The rows come from 5 hidden closed curves, with some noise, and rows from the same curve form a group. Each curve winds through 8 dimensions. The rows are also pushed far along 4 directions, which tell nothing about the answers.
(in the rows, 128 means zero)
Known rows, each followed by its group:
[122 116 132 115 109 127  99 123 177 167 143 146 114 112 143 151 131 121
 135] : N
[154 100  90 132  89 165 111 125 116  65 159 137  99  81 119 137 122 120
 155] : N
[123 121 137  97 125  91 131 112 131 127 133 156 138 114 125 148 119 116
 141] : N
[139 187 138 160  95 117  90 131 176 111 173 109 145 103 134 125 143 171
  73] : X
[ 95 163 183  94 137  84 120 127 150 161 131 137 163 146 105 133 127 130
 155] : V
[158  39  70 123 113 167 158 138 101  90 133 163  50 108 133 132 129  76
 177] : V
[108 106 103 113 135 148 130 141 112 111 103 124  92 114 132 115 138 109
 158] : E
[151  88 102 129 122 141  91 118 111  91 169 125 112  90 130 112 142  93
 180] : N
[109 165 131 127 122 133 117 108 131 139 125 108 127 155 118 139 148 154
 116] : E
[132 140  96 172 141 157 196 163  88  85  64 105 125 152 150  96 122 138
 108] : N
[120  84 136 125 153 131 156 146 111 139 119 155 123 132 138 132 114 105
 152] : R
[120 117 154  94 129 120 138 131 118 153  99 138 121 140 108 126 118 124
 150] : X
[114 156 141 128 123 118 127 138 172 146 146 142 156 128 121 153 108 145
  91] : R
[119 114 132 150 107 156  87 120 134 105 173 143 133  82 142 141 132 132
 193] : V
[ 84 165 157 120 164 115 115 126 107 137 111  94 175 152 131 125 145 128
 146] : R
[117 141 160 104 142  89 132 119 112 141 110 117 157 161 132 126 145 109
 161] : E
[164 103 162 100 134 100 170 147 119 162  93 142 122 155 104 111 104 108
 104] : X
[119 141 154 137 135 125 115 115 130 144 156 134 137 127 112 137 127 161
 110] : R
[175 138 117 159  87 155 147 170 138  74 151 113  94 124 111 109 138 139
  80] : E
[192 109 111 124  96 113 114 142 176 140 163 122  95 118 137 143 131 122
  27] : R
[162 168 146 134 121 119 127 144 142 132 141  98 142 151  91 110 120 157
  34] : N
[126 150 126 181 124 168 124 108 122 120 144 123 125 121 139 130 152 142
 127] : X
[106  78 152  86 171  69 166 100  95 180  89 166 132 170 149 148 132  91
 193] : V
[ 99 152 123 156 151 145 135  90  97 140  96 120 157 143 148 127 133 140
 162] : V
[170  78 135 113 127  90 176 153 118 129 108 163 109 123 130 118  97 121
 103] : N
[139 132 123 121 149  87 169 149 135 147  85 121 135 162 152 111 126 107
  90] : X
[104 133 128 108 151 100 156 137 112 109 123 138 143 140 115 134 121 119
 126] : V
[119 122 115 135 127 155  96 135 136 125 146 105 115 113 143 135 145 130
 119] : R
[133 197 155 163 115 163 150 143 119 119  99  96 141 150  92 100 122 177
  75] : X
[116 125 125  85 122  92 125 130 161 138 140 154 119 116 112 143 115 117
 120] : R
[136 102  99 141 149 153 137 123  89  90 139 132 114 102 118 114 126 103
 124] : V
[134  99 133  91 124 113 104 121 134 140 127 135 115 112 131 121 139  76
 181] : E
[ 92 127 122 119 165 126 163 118  86 141  65 126 132 161 133 109 129 120
 177] : E
[106 167 156 127 127 112 118 116 157 150 140 139 187 135 121 151 104 141
 135] : R
[136  70 115  90 158 100 148 130 107 153 109 140  83 137 136 125 140  90
 118] : E
[150 153  94 151  86 156  52 122 182 110 201  93 115  89 131 144 145 164
  54] : R
[127 157 117 129 116 122 116 137 178 129 161 125 119 126 123 140 143 125
  77] : X
[111  71 141  91 191  74 219 136  67 152  36 165 142 170 158 117 116  47
 202] : N
[175 104 101 141 130 117 155 121 113 137 104 125 116 147 143 115 114 131
  83] : V
[150 127 123 183 121 150 154 150 120  92 130 130 121 114 151 102 139 121
 136] : X
[139 122 139 128  94 143  91  99 152 152 146 137 131 111 143 159 132 124
 158] : E
[159 126 115 169 127 165 191 155  97  97 111 127 106 150 107 112 113 146
  78] : N
[128 163 151 156 133 129 135 107 141 156 132 129 142 144 132 140 140 143
  89] : X
[136  82 140 114 145 123 154 149 109 138  95 141 126 134 146 114 125  68
 185] : N
[108 110  99 138 134 154 123 145 102  65 150 126 114  96 140 129 145 108
 168] : V
[108 182 146 184 120 198 134 135 103 108 106  93 119 133 113 112 146 183
 105] : R
[104 149 147 106 146  84  94 101 131 150 126 119 182 135 138 128 128 122
 173] : X
[128 174 144 123 132  94 160 154 152 135 124 118 134 163 110 131 127 158
  32] : E
[171  73 121 110 102 138  92 124 138 121 162 143 103  89 121 117 125  80
 179] : X
[152 128 148 127 116 114 131 113 150 169 123 142 125 134 124 125 121 129
 113] : X
[ 99 144 153 134 157 128 143 141  97 119 111 114 129 144 122 100 155 118
 162] : V
[181  97 131 147 131 119 159 151 125 135 132 136 129 137 125 113  96 136
  71] : R
[125 146 130 112 126  90  94 113 146 140 131 110 150 124 146 122 136 135
 131] : X
[ 68 160 162 139 169 134 132 101  81 129 116 123 182 150 126 139 138 135
 193] : X
[206 100 120 130 102 117 124 129 144 149 133 119 105 132 129 118 118 128
  56] : R
[141 113 122 130 160 103 163 117 107 159  85 123 126 165 154 116 134 113
 108] : V
[143 117 101 136 140 138 153 124  78 103  93 108 107 138 137 115 135 131
 105] : V
[148 115  91 132 145 109 171 171 114  97 107 107 101 149 138 108 130 135
  51] : N
[111 129 127 120 117 143 116 104 138 131 154 152 143 125 111 159 114 125
 169] : N
[171  42 141  82 115  94 102 143 145 146 180 165  97  93 123 144 114  97
 127] : R
[136 124 119 158 120 170 139 152  90  68 115 103 105 119 139  96 164  94
 184] : E
[107 144 144 112 126 106 118 142 172 159 122 131 151 130 148 145 126 116
 126] : N
[137 128 131 107 123  94  95 108 138 144 141 127 157 118 128 132 106 150
 127] : E
[170 101  87 123  88 141 101 128 146 125 137 116  96 115 134 132 115 150
  96] : E
[172 118  75 186  88 186  78 111 138  84 180 114 113  70 148 127 124 154
 106] : V
[162  68 103 117 130 138 129 156  99 104 134 118  85 124 119 100 125 116
 133] : N
[110 124 152 106 127 121  88  88 127 150 157 144 135 115 106 140 133 132
 179] : R
[101 139 159  87 134  76 117 131 158 155 134 143 136 132 130 140 140 114
 140] : X
[110 126 139 146 151 142 165 148 115 131 109 138 137 143 131 128 119 130
 124] : R
[150  98 131 161 155 149 230 178  65  87  71 135  89 160 126  75 141  81
 152] : E
[172  87 119  96 131  96 141 135 132 154 106 133  97 136 125 106 118  98
 100] : E
[ 71 175 124 130 141 157 160 120 103 117  74 115 140 156 122 137 138 134
 156] : V
[155 136 164  99 138  90 168 148 138 168  87 126 149 169 113 122 109 100
  76] : N
[146 107 139  75 130  61 147 142 160 170 109 144 133 160 127 127 111  99
 118] : V
[120 106 133  97 148  92 146 129 149 163 112 154 126 136 144 136 130  71
 142] : E

New rows, each followed by its group:
[167  70 120 103 124  99 136 129 123 137 114 149  87 105 147 118 128  92
 131] : N
[ 92 194 126 159 123 165 143 118 143 125 122 118 129 150 119 145 148 156
  99] : V
[159  92 108 123 124 125 157 163 124 108 114 139  97 115 122 101 105 119
 107] : E
[172 121 107 137 107 112 127 115 151 120 161 137 133 123 134 139 123 110
 107] : R
[ 97 123 176  77 137  90 123 120 138 160 121 162 149 126 110 134 124  86
 208] : E
[109 133 145 111 128 116  87 120 138 125 156 136 140  86 118 133 122 146
 131] : E
[131 126 119 160 112 145 124 144 141  98 143 132 124 100 160 124 143 107
 159] : X
[125 118 161 116 128 107 113 143 143 142 137 138 145 111 140 130 125 111
 145] : V
[111 100 131 114 142 153 131 135  95 114 117 128 100 123 122 117 155  80
 192] : X
[ 99 175 143 133 138 105 138  96 139 143 126 139 179 154 133 150 128 129
 153] : R
[174 131 146 142 111 107 136 162 147 127 147 121 138 127 122 124 102 170
  33] : R
[101 120 145  91 158 100 108  84 139 176 141 159 152 121 123 159 124  90
 147] : V
[164 133 119 148 126 143 159 144 113 100 141 125 101 127  86 104 121 142
  55] : V
[ 75 125 151  89 133 130 101  99 122 158 105 139 128 126 130 142 144 112
 226] : X
[131 151 137 128 116 110 105 132 160 123 161 136 150  97 113 132 103 165
  82] : E
[126 121 118 132 159 126 200 169 109 124  69 127  94 155 134 100 134 103
  81] : E
[110 169 149 132 112 112  79 111 151 128 159 120 190 114 128 143 110 174
 149] : R
[104 154 138 103 110 137  88 125 154 121 167 126 137 115  89 145 127 133
 139] : X
[153 125 146 145 122 122 165 136 141 154 106 142 129 145 147 140 123 118
  91] : E
[152 132 110 144  87 138  90 127 166 102 169 124 140 100 151 142 135 112
 151] : E
[165 104 121 134 135 127 146 142  92 115 103 114 108 123 120  88 115 144
  94] : E
[112 111 133 120 171 123 147 104 103 149 117 148 130 132 125 134 132  90
 132] : V
[119  91 134 116 149 124 108 110 102 130 147 138 138 118 140 145 141  86
 187] : X
[161 106 132 155 125 152 142 155 122 125 133 126 114 124 123 116 112 147
  80] : R
[102 175 152 137 103 151  96  90 139 137 146 123 149 137 115 149 150 142
 187] : E
[196  42 143  54  95  55 119 145 185 160 178 189 106 107 119 146 103  49
 147] : E
[151 107 100 147 110 146 112 156 119  68 160 118 107  82 127 110 121 153
 104] : E
[ 66 176 158 100 129  92  97 115 172 144 159 149 178 124 117 153 127 132
 182] : X
[ 85 154 109 157 162 146 169 134  96 110  76 110 133 159 152 104 151 120
 164] : X
[ 95 140 125 141 164 146 146 114  94 136  87 114 115 142 141 113 159 111
 138] : E
[160  78 112 111 121 103  82 120 132 119 164 127 125  94 156 129 135  94
 160] : X
[110 138 138 123 134 151 128 135 113 119 120 116 113 131 112 119 153 107
 151] : X
[106 163 113 153 138 155 146 126 107 114  92 108 132 144 123 103 130 150
 136] : E
[169 105  98 139  99 141 131 165 134  86 143 118  94 116 125  99 127 125
 121] : V
[157 119 113 136 103 135 124 160 139  92 148 119 106 116 118 103 129 130
 124] : V
[160  83 106 129 105 137  86 127 138 104 157 132 126  84 154 120 130  77
 196] : X
[120 173 159 132 109 139 122 121 130 127 129 113 135 147 107 130 149 140
 143] : E
[122 127 134 119 151 100 126 111 108 136 128 121 140 143 130 126 137 131
 132] : E
[ 94 167 153  74 127  68 110 118 173 154 146 140 167 139 116 172 119 134
 103] : V
[102 170 156 117 162  84 170 139 131 135 119 138 167 158 110 136 117 136
  73] : V
[222  28 107 105 137  68 154 160 115 132 124 137  85 125 158 100 120  75
  75] : X
[137 107 142 132 166 112 157 130  85 131 107 122 135 150 142 119 140  97
 127] : X
[122 116 135 107 140 114 142 134 113 131 111 135 108 136 113 102 138 111
 163] : X
[143 166 131 173  80 178  95 110 151 103 171 125 128 101 113 132 136 156
 137] : E
[150 133 143 151 148 117 176 141 108 131 103 133 129 139 115  98 110 145
  74] : E
[177  94 132 110 114  90 153 168 148 120 128 141 117 128 142 123 123  78
 107] : E
[139 115 104 148 133 159 125 131 119 101 157 123  98 118 118 116 152  98
 133] : X
[160 116 164  89 119  86  96 123 166 170 165 144 128 109 102 138 117 116
  74] : V
[ 94 122 144 107 155 121 117 125 124 162 113 120 135 142 142 142 144 109
 142] : R
[162 105 164 143 160 101 214 143  99 168  69 151 121 173 131 101 117 108
  98] : X
[115 135 121 151 160 152 141 118  96 111 132 124 123 119 117 120 143 115
 109] : V
[110 104 140 104 163  93 184 148 101 129 101 147 119 167 130 128 139  95
 153] : E
[ 83 139 105 172 142 187 129 129 110  96 141 127 123 114 133 130 140 146
 162] : R
[100 123 115 172 178 150 203 128  67 122  70 126 112 179 156 106 157 112
 166] : V
[ 90 186 109 188 151 183 167 137 101  93  88  97 120 143 139 102 159 139
 118] : E
[149 142 129 148  97 126 109 111 159 134 162 137 138 121 130 148 116 168
 100] : V
[153 123 157 108 128 100 160 156 136 139 110 143 119 134 105 105 114 109
 103] : E
[126 130  93 136 121 142 139 157 129 109 104 105 115 139 139 116 116 160
 102] : N
[130 154 156 139 129 147 160 140 105 130  91 116 137 150 102 104 120 140
 122] : X
[123 107 109 122 142 125 131 122 115 102 156 152 134 107 117 135 115 107
 147] : V
[144 138 120 132 104 113 117 147 148  98 152 121 147 116 136 133 118 140
 114] : E
[ 89 118 137 112 164 111 143 129 124 143 120 154 125 120 137 139 136 104
 138] : E
[ 55 216 168 149 161 155 131 114  83 116  86  86 205 162 117 125 139 152
 175] : X
[113 100 112 128 112 144 104 142 138  96 148 142 129  90 157 144 132  97
 206] : X
[130 129 128 136  91 130  79 132 164  99 188 139 134  77 142 149 131 141
 151] : X
[151 105 127 136 142 148 150 146  84 102 118 114 129 137 112 107 123 106
 131] : X
[147 113 131 132 110 159 125 137 112 109 126 127 111 114 107 109 121 123
 157] : X
[111 162 139 121 106 141 131 136 143 136 106 115 125 145 121 144 130 161
 102] : E
[152 109 110 179 117 154 106 121 114  82 171 128 117  88 150 114 148 126
 162] : X
[132 140 136 119 115 106  86 121 141 122 158 116 157 109 133 141 122 150
 117] : X
[141 120  99 148 121 160 109 159 138 104 144 104 111 106 133 117 123 145
  84] : R
[100 148 131 122 103 110  75  90 179 138 188 160 172 100 136 176 115 146
 173] : R
[119 124 143 114 133 144 109 125 112 124 129 118 143 123 120 132 135  97
 167] : X
[178  98 120 156 127 115 177 161 130 120 136 145 106 135 136 123 108 150
  44] : R
[133  85 112 125 175 129 168 126  75 112 111 143 115 124 122 112 123  83
 130] : V
[181 132 114 155 131 132 151 139 110 108 124  98 122 148 129 103 140 112
  68] : R
[161 114 133 173 113 176 161 161 107  92 121 131  85 102 123 104 134 131
  95] : E
[133 117 121 136 131 120 132 142 119 101 133 127 101 116 136 100 150 119
 150] : X
[137 178 122 160  99 137 110 108 150 122 148 108 137 133 128 142 132 187
  73] : V
[137 132 124 140 130 128 124 124  99 102 131 103 129 136 132 114 146 134
 138] : E
[112 160 134 139 108 135 129 120 143 121 119 129 151 130 145 149 133 135
 152] : R
